The groups are shells around one centre, one inside the other: the same stretched ball of 2 dimensions in 7 sizes.
Known rows, each followed by its group:
[-1.79  1.25 -5.56 -2.66  3.65 -0.32 -1.23 -0.32]
J_531
[-3.45  0.58 -7.85 -2.25  5.25  1.04  1.32 -1.77]
J_531
[-4.17  1.10 -8.82 -2.51  5.04  1.93  2.06 -1.52]
J_733
[-4.01  1.01 -8.61 -2.47  5.05  1.73  1.88 -1.54]
J_858
[-3.10  0.51 -7.38 -2.22  5.15  0.68  0.89 -1.70]
J_940
[ 0.23 -0.37 -2.89 -1.85  4.44 -2.82 -3.18 -1.21]
J_702
[-3.24  1.61 -7.50 -2.82  3.97  1.19  0.54 -0.54]
J_531
[-1.80  1.21 -5.58 -2.65  3.69 -0.32 -1.20 -0.37]
J_277
[-0.13 -0.59 -3.39 -1.72  4.86 -2.56 -2.59 -1.62]
J_277
[-0.49  0.41 -3.82 -2.25  3.92 -1.87 -2.60 -0.67]
J_775
[-4.19  1.30 -8.82 -2.62  4.81  2.00  1.98 -1.30]
J_858
[-0.04 -0.30 -3.24 -1.89  4.49 -2.54 -2.86 -1.25]
J_775
[-1.68  1.12 -5.41 -2.60  3.73 -0.47 -1.32 -0.41]
J_702
[-3.12  0.27 -7.43 -2.09  5.43  0.62  1.04 -1.97]
J_733
[-0.59 -0.51 -4.01 -1.74  5.01 -2.09 -2.02 -1.72]
J_702
[-4.10  1.69 -8.68 -2.83  4.33  2.05  1.68 -0.84]
J_733
[-2.07  1.22 -5.93 -2.64  3.82 -0.07 -0.85 -0.47]
J_940
[-0.96 -0.35 -4.51 -1.83  5.03 -1.68 -1.58 -1.71]
J_775
[-2.44  0.05 -6.51 -1.99  5.34 -0.11  0.23 -1.92]
J_277
[-4.17  1.26 -8.80 -2.60  4.85  1.98  1.97 -1.34]
J_858
[-0.03  0.08 -3.22 -2.09  4.06 -2.43 -3.05 -0.84]
J_940

New rows, each followed by its group:
[ 0.26  0.20 -2.82 -2.17  3.76 -2.66 -3.51 -0.57]
J_733
[ 0.49 -0.61 -2.54 -1.73  4.58 -3.16 -3.42 -1.37]
J_858
[ 0.08 -0.78 -3.11 -1.63  4.96 -2.83 -2.79 -1.72]
J_733
[ 0.61 -0.67 -2.38 -1.70  4.57 -3.30 -3.56 -1.37]
J_733
[-1.28  0.87 -4.89 -2.48  3.81 -0.94 -1.73 -0.51]
J_775
[-3.23  0.67 -7.57 -2.31  5.04  0.87  1.00 -1.58]
J_775
[-0.55  0.75 -3.89 -2.44  3.57 -1.69 -2.67 -0.32]
J_733
[-3.60  1.18 -8.02 -2.58  4.65  1.39  1.23 -1.17]
J_775
[-3.47  1.33 -7.83 -2.66  4.41  1.32  0.99 -0.95]
J_775
[-3.39  0.60 -7.77 -2.26  5.20  0.99  1.24 -1.73]
J_277
[-0.32 -0.47 -3.64 -1.78  4.83 -2.34 -2.40 -1.57]
J_940
[-0.23  0.55 -3.46 -2.35  3.62 -2.07 -3.01 -0.39]
J_733
[-0.83 -0.38 -4.33 -1.81  4.98 -1.82 -1.76 -1.68]
J_775
[-3.19  0.63 -7.50 -2.29  5.06  0.81  0.95 -1.61]
J_775
[-1.96  1.22 -5.78 -2.65  3.76 -0.17 -1.01 -0.41]
J_702
[ 0.08 -0.35 -3.09 -1.85  4.49 -2.68 -2.99 -1.26]
J_940
[-0.36  0.30 -3.65 -2.20  3.97 -2.02 -2.72 -0.72]
J_775
[-1.32  1.13 -4.92 -2.62  3.53 -0.82 -1.81 -0.23]
J_733
[-3.47  0.54 -7.88 -2.23  5.30  1.05  1.37 -1.82]
J_858
[-3.57  1.07 -8.00 -2.51  4.77  1.33  1.26 -1.30]
J_775
[-3.42  0.45 -7.82 -2.18  5.38  0.97  1.34 -1.90]
J_733
[ 0.68 -0.61 -2.28 -1.74  4.46 -3.35 -3.69 -1.27]
J_733
[-2.02  1.20 -5.86 -2.63  3.81 -0.12 -0.91 -0.47]
J_940
[-3.97  0.97 -8.55 -2.44  5.08  1.68  1.85 -1.58]
J_858
[-1.43  1.18 -5.07 -2.64  3.54 -0.69 -1.69 -0.24]
J_733
[-3.56  1.27 -7.97 -2.61  4.53  1.38  1.14 -1.07]
J_775
[-0.03 -0.29 -3.24 -1.89  4.48 -2.55 -2.87 -1.24]
J_775
[-0.41 -0.63 -3.77 -1.69  5.06 -2.31 -2.20 -1.78]
J_531
[-0.34  0.30 -3.63 -2.20  3.97 -2.05 -2.73 -0.73]
J_775
[-3.28  0.57 -7.61 -2.25  5.16  0.86  1.09 -1.70]
J_702
[-4.20  1.13 -8.84 -2.53  5.02  1.95  2.07 -1.50]
J_733
[-2.50  1.56 -6.51 -2.81  3.66  0.47 -0.42 -0.29]
J_733
[-1.20 -0.30 -4.81 -1.84  5.08 -1.44 -1.30 -1.75]
J_775
[-2.82  1.46 -6.96 -2.75  3.94  0.74  0.06 -0.54]
J_702
[-1.06 -0.58 -4.66 -1.69  5.34 -1.67 -1.34 -2.02]
J_733
[-0.02 -0.07 -3.22 -2.01  4.22 -2.48 -2.99 -0.99]
J_775
[-2.95  1.67 -7.11 -2.86  3.77  0.94  0.13 -0.37]
J_733
[ 0.05 -0.71 -3.14 -1.66  4.91 -2.78 -2.79 -1.66]
J_858
[-0.05  0.38 -3.22 -2.25  3.73 -2.30 -3.18 -0.51]
J_858
[-1.12  0.83 -4.67 -2.46  3.77 -1.11 -1.94 -0.48]
J_940
[-4.19  1.32 -8.83 -2.63  4.79  2.01  1.98 -1.28]
J_858
[-1.65  1.23 -5.36 -2.66  3.59 -0.47 -1.42 -0.27]
J_858
[-2.79  0.37 -6.98 -2.16  5.16  0.33  0.55 -1.72]
J_775
[-2.34  0.12 -6.35 -2.03  5.20 -0.19  0.04 -1.79]
J_775
[-1.56 -0.19 -5.32 -1.89  5.15 -1.04 -0.84 -1.80]
J_775
[-3.81  0.80 -8.32 -2.36  5.18  1.46  1.70 -1.69]
J_858
